Each cloud of rows lies close to a flat space through zero, with a little noise off it, and is much wider in some directions of that space than in others. After each cloud: how many dimensions does that space have?

[[-11   8 -16 -12 -26   6  12  -7 -28  -8 -11  11  17 -33   0   8 -23 -17
   10  10  21]
 [ -6   6   7 -11  16 -21 -41  -3 -11   1   7 -19 -16  -9   2   5   0  -1
    0  -8  51]
 [ 31   4   4 -20  -6   5  -3  -6 -13  -9   8 -18  -5  10   8 -12   8 -18
   -9  13   0]
 [  4 -12  -6  -1   1   6  23  -9   7   4 -16   7  23  -9   3  -7  -6  -8
    9   3  -6]
 [  4  16  26   5  -2  -5 -23  -6   6 -10   2   7   1  11  -5   0  -3  11
   -4 -26 -22]
 [  5 -14 -10 -20   6  10   0 -15  -5  -7  -8 -15  12  -4  -3 -12  -3  -5
   -5  18 -12]
 [ 20  -7  -5   1   2 -15  -6 -19 -10   0 -10  -9  -3   4   0 -21   8 -11
   10  -8  -4]
 [ -2 -14   6   9 -11   3  43 -19  -1 -41 -11  23  20  -6   4   4  -5   8
  -15   2 -15]
 [-17 -11  -7 -11  -2  -3  -8   7   0  -3  -8   6  -6 -11  -3   6   3  21
   12   1  -6]
 [ -1   9  19  28 -17 -22  -5 -25   3 -18   9  13  -1  -5 -15   5   1  -7
  -11 -13  -8]
 [ -6   7  -1 -15  -5   6 -11   1  -6  11   4 -15 -11 -10  -6   4 -13  -3
   10   3  17]
 [  7  -6  -3  -5   9  -2  -8  -7   7  12  -8 -17 -11   0   3 -15   5   2
    6  -9  -6]
 [-15  -9  10  -5  12   9   2   9  32   9  -7   2   8 -14  11   7   4  15
   -5  -4  -8]
 [-15   7  10   2   6   8   0  24   7   0   3   7  -8   8  10  12   4  13
   -5 -25  -2]
 [ 29  -7  23  16   3 -11   2 -12  15 -16   3  13 -16  21  -4   4  -3 -19
    1 -11 -12]
 [ 13   6  -1  -3 -16  12  20   4  -3  -9  -2   3 -11   8   2   5  -4 -10
   -8 -10  25]
 [ 11  14   5  -2   2   1 -15   3  15  11 -13   4  12  -2  14  -5  -2  10
  -14   8  -2]
 [ 17   4   7  -8  10   4 -16  -5  17  19  -2  -4   2  27  -9 -15  14  -9
   -3  -6 -35]
 [ 15  38  25 -18 -19  -4 -43   5 -10   8   5   1 -14   2   2   2 -11  -2
   10 -13 -20]
 [-15 -11   2  -8   5  10  13  15  14   2  -1  15 -18  14   0  15  13  -1
    5 -10 -29]
 [ 23  -7  12   0  -9  -6  11 -24  -5 -16  -5  -7   7  -8   7 -18   4 -11
    8  -5 -34]
 [ -7   7 -22   6 -17  11   1  13   4  11  -5  16  17 -13   2   8   5 -12
  -18  17  -2]
 [-18  -4 -22   3   9   3  12  13  -2   3 -15  21  22 -21  25  12 -11   3
   -8  33  -2]
 [  5  -1  -3  -9   2  12   9  14   2   0   8 -11  -7   9  10   1  13   0
  -15   7  12]
 [ -4  -6   0  -1  11  -9  17 -12   9  12  -5  -1  11 -12   7   2   0  -5
    1  18  25]
 [ -3  -6  21  -7  13  -1 -16   9  15  -5   4   7  10  -1  -2  14  -6   1
    8  -7   6]]
 => 16

[[-18  -4 -32   4 -29   3  15 -17 -11 -11  12   6  19  13   2 -29  -7 -11
    9  15 -16]
 [ -3  -7  -7   0  -5  -3  -2   0  -5   4   0  -1   0   6  -1   0  -1  10
    0   2  -2]
 [  9 -10  12   1  -8  -3  -3  -1   0   3 -10   6  -1   3  10 -15 -11   1
    4   2   3]
 [  5   9   7  -7  18  -2  -8  10   3  -3  -1  -8 -13  -9  -1  24  17   7
   -5  -8   3]
 [-10 -12  -7   4 -11  -9  -6   9 -11  -7  -9  24  -8   1  17  -5 -13  -9
   -8  11   2]
 [ 10  12   4  -9   1  12   4 -11   6 -13   8 -28   7   0  -9 -16  16   5
   14   2 -15]
 [  5  19   4  -2   5   9   1   1   4  -7  -5 -10  -1  -6  -9  -3   7  -3
    5   0  -9]
 [  7  13  11  -5  10   3  -4   5   4 -12  -4  -5  -8 -10   4   6  10  -8
    0  -2  -1]
 [  1  -8  11   3  13  -1  -1  -1   7  12  10  -2   3   0  -7  11  -4   2
   -8  -6  12]
 [-27  11 -41   5  -4   6  14 -10  -6   0  26  -7  16   7 -24  12   9   0
   -3   2 -12]
 [-22  -2 -34   1 -14   0   7  -7 -12  -9  14  -1   9  10  -5  -5   4   3
    1  11 -15]
 [ -7 -17  -3   2  -3  -7  -5   2  -5   4   3   8  -1   6   5   0  -8   6
   -6   5   4]
 [ 10  14  13  -6  27   3  -3   4  12   2   8 -17  -7 -12  -9  30  21   3
   -5 -15   8]
 [ -8   5 -10   1   3   2   4  -2  -1  -4   9  -2   4  -1  -6   5   5  -5
   -3   1  -3]
 [ -2   6  -2  -6  10  -1  -6   7  -1  -9   1  -6 -10  -4   1  14  14   5
   -3  -1  -4]
 [ -7  -3  -9  -1   4   1   3  -7   1   3  15 -10   6   4  -9   6   7   5
   -1  -1  -1]
 [ -6  14 -13  -6  13   3  -3   5  -1  -6   8 -16  -7  -3 -12  23  22  11
   -3  -4  -8]
 [-15 -10 -18   4 -16  -5   3  -2 -11  -4   3  13   5   7   7 -11  -9  -5
   -2  10  -4]
 [ 10  13  12  -5  29  -5  -5  12  10   6   0  -3 -14 -16   1  43  20  -2
  -11 -22  16]
 [-11  -2 -15   4 -15   1   7  -6  -7  -8   4   9   9   4   2 -17  -8 -11
    2  11  -8]
 [-29   9 -42  13 -24  11  21 -18  -9   1  17   5  27  13 -22 -22 -14 -12
    4  13 -17]
 [ -4  -5   2   3   0  -2  -7   8  -4  -1  -7  10  -7   0   2   0  -8   1
   -6   6   1]
 [  4  14   3  -3  -1   2  -4   8  -2 -13 -16   3 -10  -8   7  -4   4  -6
    3   2  -7]
 [ -6   4  -4  -3  20  -1   0   1   3  -5  19  -8  -2  -7  -5  27  17  -4
  -10  -6   5]
 [-20 -20 -20  10 -20 -15   1   4 -16   2  -4  38   2   7  19  -5 -24 -14
  -11  10   7]
 [ -4 -11  -7   2 -19  -7   0   0  -9  -5  -9  16   0   6  16 -18 -11  -5
    3  10  -3]]
 => 7

[[  0 -11   5 -16  22  14  13 -11   1  49 -12 -28 -16 -10  26   1 -28   4
  -21  18 -30]
 [ 12   5 -17   3  -3   8  -4  -1  -6 -16   8   8 -20  22  23   5  -5 -12
   -2   5 -18]
 [  5   2   0  24  -2  10  -3 -16 -35 -13  13 -10  -6  -3   4   5  -3 -16
  -18  -1  41]
 [ -8 -10 -31  18  15  -5 -10   0 -20  -5  26  10  17  20 -19   6 -25  -1
  -15   2   1]
 [ 14  -4  13   8  21 -30 -16  11  11   4  -8  -7   8  -6 -10  21  24  18
  -28   3 -12]
 [  1 -14 -19   1 -18 -11 -11  34   4  -5   1  11 -23  -4 -12  16  -7 -10
  -13 -12  -9]
 [ -9  -2  10 -18  -3   0  -1 -28  -4  -4 -23   8   4 -23   1  -1  -5  11
  -18  24 -40]
 [ -7  14   6   4   1 -15   7  -2   5   2   3   0   6  11   6  -5   0   5
  -19   5  -8]
 [ 10 -16  -8   2   9  40 -15   0  -5  -5  32  34 -13  23   0   8 -17 -34
  -10   9 -28]
 [  6  -3 -31   2  12  -8 -13  -8  -7  -9 -15   6  -2   0 -23  17  26  22
   36 -12  10]
 [ -1  23 -13   6 -30  21  39   7  -6 -20   6  18  -8  11  46   6 -19  -5
    9   7  -2]
 [ -9  22   4  -4  -5  29  12   2   9   3  17  16 -16   6 -34  -5  13  -8
   -5   9   2]
 [ -5  10  -2  18   6  16  -5 -25  18  13 -19  24   3  30 -10   4  10  10
   -1 -17   6]
 [ -5   3   3  15 -32   5  12 -17   5  -4 -46  -1 -14   6  22  -9  17  18
    2  -6   2]
 [-13  -8 -22 -52  27 -11 -10  23   5   1  -9   3  31   5  -5  -8 -20  22
   52  14  -1]
 [ -1   1 -10   6 -17  -6  16  -3  -5   0 -15 -25  -8   8  27 -14   0  13
    3   8 -16]
 [-18  -5 -20 -13  -7 -11  -5   2  -6  -9 -29   4   9   3  -9  -7  -2  23
   15   7   4]
 [-10  19 -14  -9  -9  11  20  -8   2  -1 -30  -3  -5  28  34  -9 -13  19
    0  18  -4]
 [ -5   7   5  23  14  -2  -6  -1   3  12  12  11  -9  27 -24   4  35   1
   -5 -11  22]
 [-13  13   0  -9  -7  -5   2 -22  14   8 -14 -15  -4   7  -5 -34  -9   0
   18 -18   3]
 [-13  -1   8   2  15   0  -2  -8  -2  13  11   4  12  19  -6 -15   7   1
    9   3   8]
 [ 14 -30   1 -16  -8  18 -14   9 -10 -13 -15 -10   0  -5  21  -9  -3  -6
   26   8  -2]
 [ 16  26   3   9   5  -3  -5 -11   7 -25   7 -14  15  27   5  -8   4   2
  -12   9   3]
 [ -1  -6 -26  -5   8  -2  10   1 -28 -10  18  10  -5  14  42   6 -16  -5
   20  16 -24]
 [-19 -34   4  23  -2  18 -18 -10 -20  16   0  47 -24  15   0   8  12 -21
  -14  -8   2]
 [-14 -19 -31  -2   3  11  12  -2   7  23 -14 -17  21  11 -10 -11 -36  26
    1  10 -27]]
 => 15

[[-26   1  -3  13 -26   2 -13 -19 -10   9  -8 -12   4  -9 -14 -30 -16   7
   -2  22 -10]
 [ 16  -8  -3 -10   9  -8   1   4   5  -6  -1  -2 -11   3   8  13   1  -7
   -4 -12  -6]
 [ 26   7   5  -2  26  -4  -2   3   8 -11  -5  22  -5  19  14  25  -2   2
    0  -3   6]
 [ 10  -2 -11  -5  -7 -11 -11 -11  -6 -11  -8 -13  -8  -1   6  10  -6   1
   -1  11 -15]
 [  1  28  25  -3  15  30  19  24  -9   8  16  22  11   7   0  15  26  -6
   17 -14  21]
 [-11   2   6  -7 -10  13   8   6 -11  15  -1   2   0  -9  -4  -7   4  -4
    4 -10  -2]
 [ 16  -9  -1 -12  17  -3   6  12   6  -2  -3  14  -6   3   9  15   3  -5
   -3 -22   6]
 [  2  -7   4  -8   6   4  10   6   5   7   1  12  -1   1   6  11   5  -3
   -6 -11  -2]
 [ -9  -1   2   5  -2   3  -1  -3   2   6  -2   9   5  -1  -4  -7  -5   4
   -4   3   3]
 [ 11   1   3  -1   5  -7  -3  -1   3  -5   0 -10 -11   8   4   1  -3  -4
    1   1  -7]
 [ -2 -10 -10   6 -13 -18 -19 -20   0  -5 -12 -22 -13  -1  -3 -17 -21   2
   -8  15 -19]
 [ 13  16   5   3   4  -1 -12  -7  -8  -9  -3  -3  -9  11   2   6  -6  -2
    5  12  -7]
 [  5 -10 -16   6  -8 -21 -17 -18   4 -14  -9 -17  -5   0   1  -5 -16   8
   -6  19 -12]
 [ 10   7   2  11  13  -7  -7  -5   8 -11  -2   9   2  15   3   4  -6   8
    1  11   8]
 [  6 -11  -9   3   0 -17 -15 -16   7  -8  -9  -6 -12   5   1  -3 -17   0
  -13   9 -14]
 [  1  -3  -9   4  -6 -11 -10 -13   1  -9   0 -13  -3   0  -1   0  -6   1
   -6  13 -10]
 [ 25  -8  -8 -25  13  -3  12  18  -1 -11  12  -5  -8  -5  13  38  23 -18
   -2 -27  -1]
 [ -2  29  13   5   6  20  -7   1 -17   2  -2  28   7   7  -6   8   1  -1
    9   3  13]
 [  5   2   2   2   9  -1  -1   5   3  -2  -2   8   0   4   0  -1  -2   1
    2  -5   9]
 [-12   5  13   8   5  13   5  -1   4  12   2  26   9   6  -3   1   0   3
   -7   2   7]
 [  1   1  -2  -1  -3  -2  -4  -4  -3  -2  -3  -3  -2   0   1   2  -2   0
    0   5  -4]
 [ 15 -10   4 -11  25   1  11  15  11   3  -1  32  -2   6  10  21   4  -5
   -7 -29  12]
 [  0   0  -1   0   1   0  -2  -2  -1  -2   3   5   1   0  -1   5   1  -3
   -5   0   1]
 [  4   1  -2  -6   1   2   9  13  -1  -3   6 -10   3  -5   2   2  12  -1
   11  -8   7]
 [  9 -17  -3 -15   5  -5  13  15   7   5  -1  -7  -9  -6   8   3   5  -6
    1 -24  -2]
 [ 10   2   5  -9   8   2  -4   2  -5   2  -5   8 -14   4   2   6  -4 -11
   -3 -13  -6]]
 => 8

[[ -1  15 -26   1   6 -10  -8  -9  15  20   6   4  21   3   0  11  12  -7
  -27  -7   2]
 [ -6  35  -2  13   7 -18   1  -4  24  30   3   3   4  13 -24  -8  -5   1
   -9  12  10]
 [  8   7  -5  -8  -4   1   3   2  28  14 -13  23  -3 -21  11  10  -5 -19
   -1  -6   7]
 [ 26   9  11  -8  -9   4  -4   2  -2  32  -5  17  -5   8   1  36   7  15
    9  -7  16]
 [ -7  -8   5  12  11  -3  -1 -11 -12   6  14  -6   5   6 -20   5  16  10
   -9  -8   5]
 [ 17  12  -6 -21   8   1  29  -9  27  22 -17  20   1 -16   5  19   7  -6
  -14  18  17]
 [ -2   7  -5   1  23   4  15  -8  33  15 -10   2  -9 -22  37  18   8 -15
   13  25  -6]
 [ 30  11 -23 -12   2  13  17   1  19  -6 -12  21  -2 -31   1   6 -15 -21
    2 -14  -3]
 [ -3  10   9  -5   0  -8 -12  13 -13  -8  14 -16   8   7  -2 -22  28   7
  -33  -8  -7]
 [-44  -6  24  -2  16   5   4   9   6  39   5   8 -18   8  12 -27   3 -10
    1  21  -7]
 [-14  20  16  27  23 -18  22  -6  23  14  -1  -5  10   9  -7  10   1 -15
   32  -6  -4]
 [ 22  23  -2   6   8   7  10  -3  12  15  -7 -13  23  14  14   0  11  -7
  -39  16   1]
 [ 30 -14 -11   0  -7  -5 -12   1  -8 -17   6  -1  -6 -21 -15  14  11 -10
   15 -21   7]
 [-22  15   1   6  16  -3  20  -3  33   1 -10   0  11  -7  31  -5  -9 -21
   -1  15  -8]
 [ 21   1 -12  14   1  -9 -10 -20  -1 -14   4 -10   5  -6 -13  32  10  21
    4  -4  13]
 [ -1  27 -29   1  12 -29  -1 -14  39  21  -2  -2  -4 -10  -2  15  10  -1
    6  35   8]
 [-32  -8  10  18   3 -12   0  -4   8  13   0   8   5  10 -33 -15   2  -9
    8 -31  -8]
 [ -3 -12  -1 -19 -21  -6 -21   9   3  17 -13   1 -20   7   9   0  18  11
    3  19  -5]
 [ 25  -7   8   0 -21  15  -9   2  -6 -19 -14   7   2  -4   7  18 -10   9
    1 -28   4]
 [ 21  -5 -27   0   3  -2 -10 -22  -7   6  -2 -11  10  11 -25  20  17  21
  -21   9  19]
 [ -1   0 -33 -12  16 -11 -11 -15  11   5  -5  -6 -15  -7  -4  19   5  10
   19  30  20]
 [ 16  24  38  23  -5  -6  11  12   8   1   5   1  18   5  -4  -6  -6 -20
   -8 -18  10]
 [  6   7 -14 -16   2 -12  21  -6   1   7   3  11  12  -2  -6  22   6   3
    2   2   6]
 [-29 -13  -2  10  20 -10   3 -12  18  19   6  -5 -13 -11  -2 -10  22  -9
    0  22  -9]
 [-25  -8  13   8   1   7  10  -1  19   7 -16   6  -7   0  10 -16 -11 -12
    8   3 -15]
 [-34  -2 -15  -3  49 -16 -10  -4  17  23   7 -18  -9  -6  -6 -16  46 -19
    4   3   2]]
 => 15
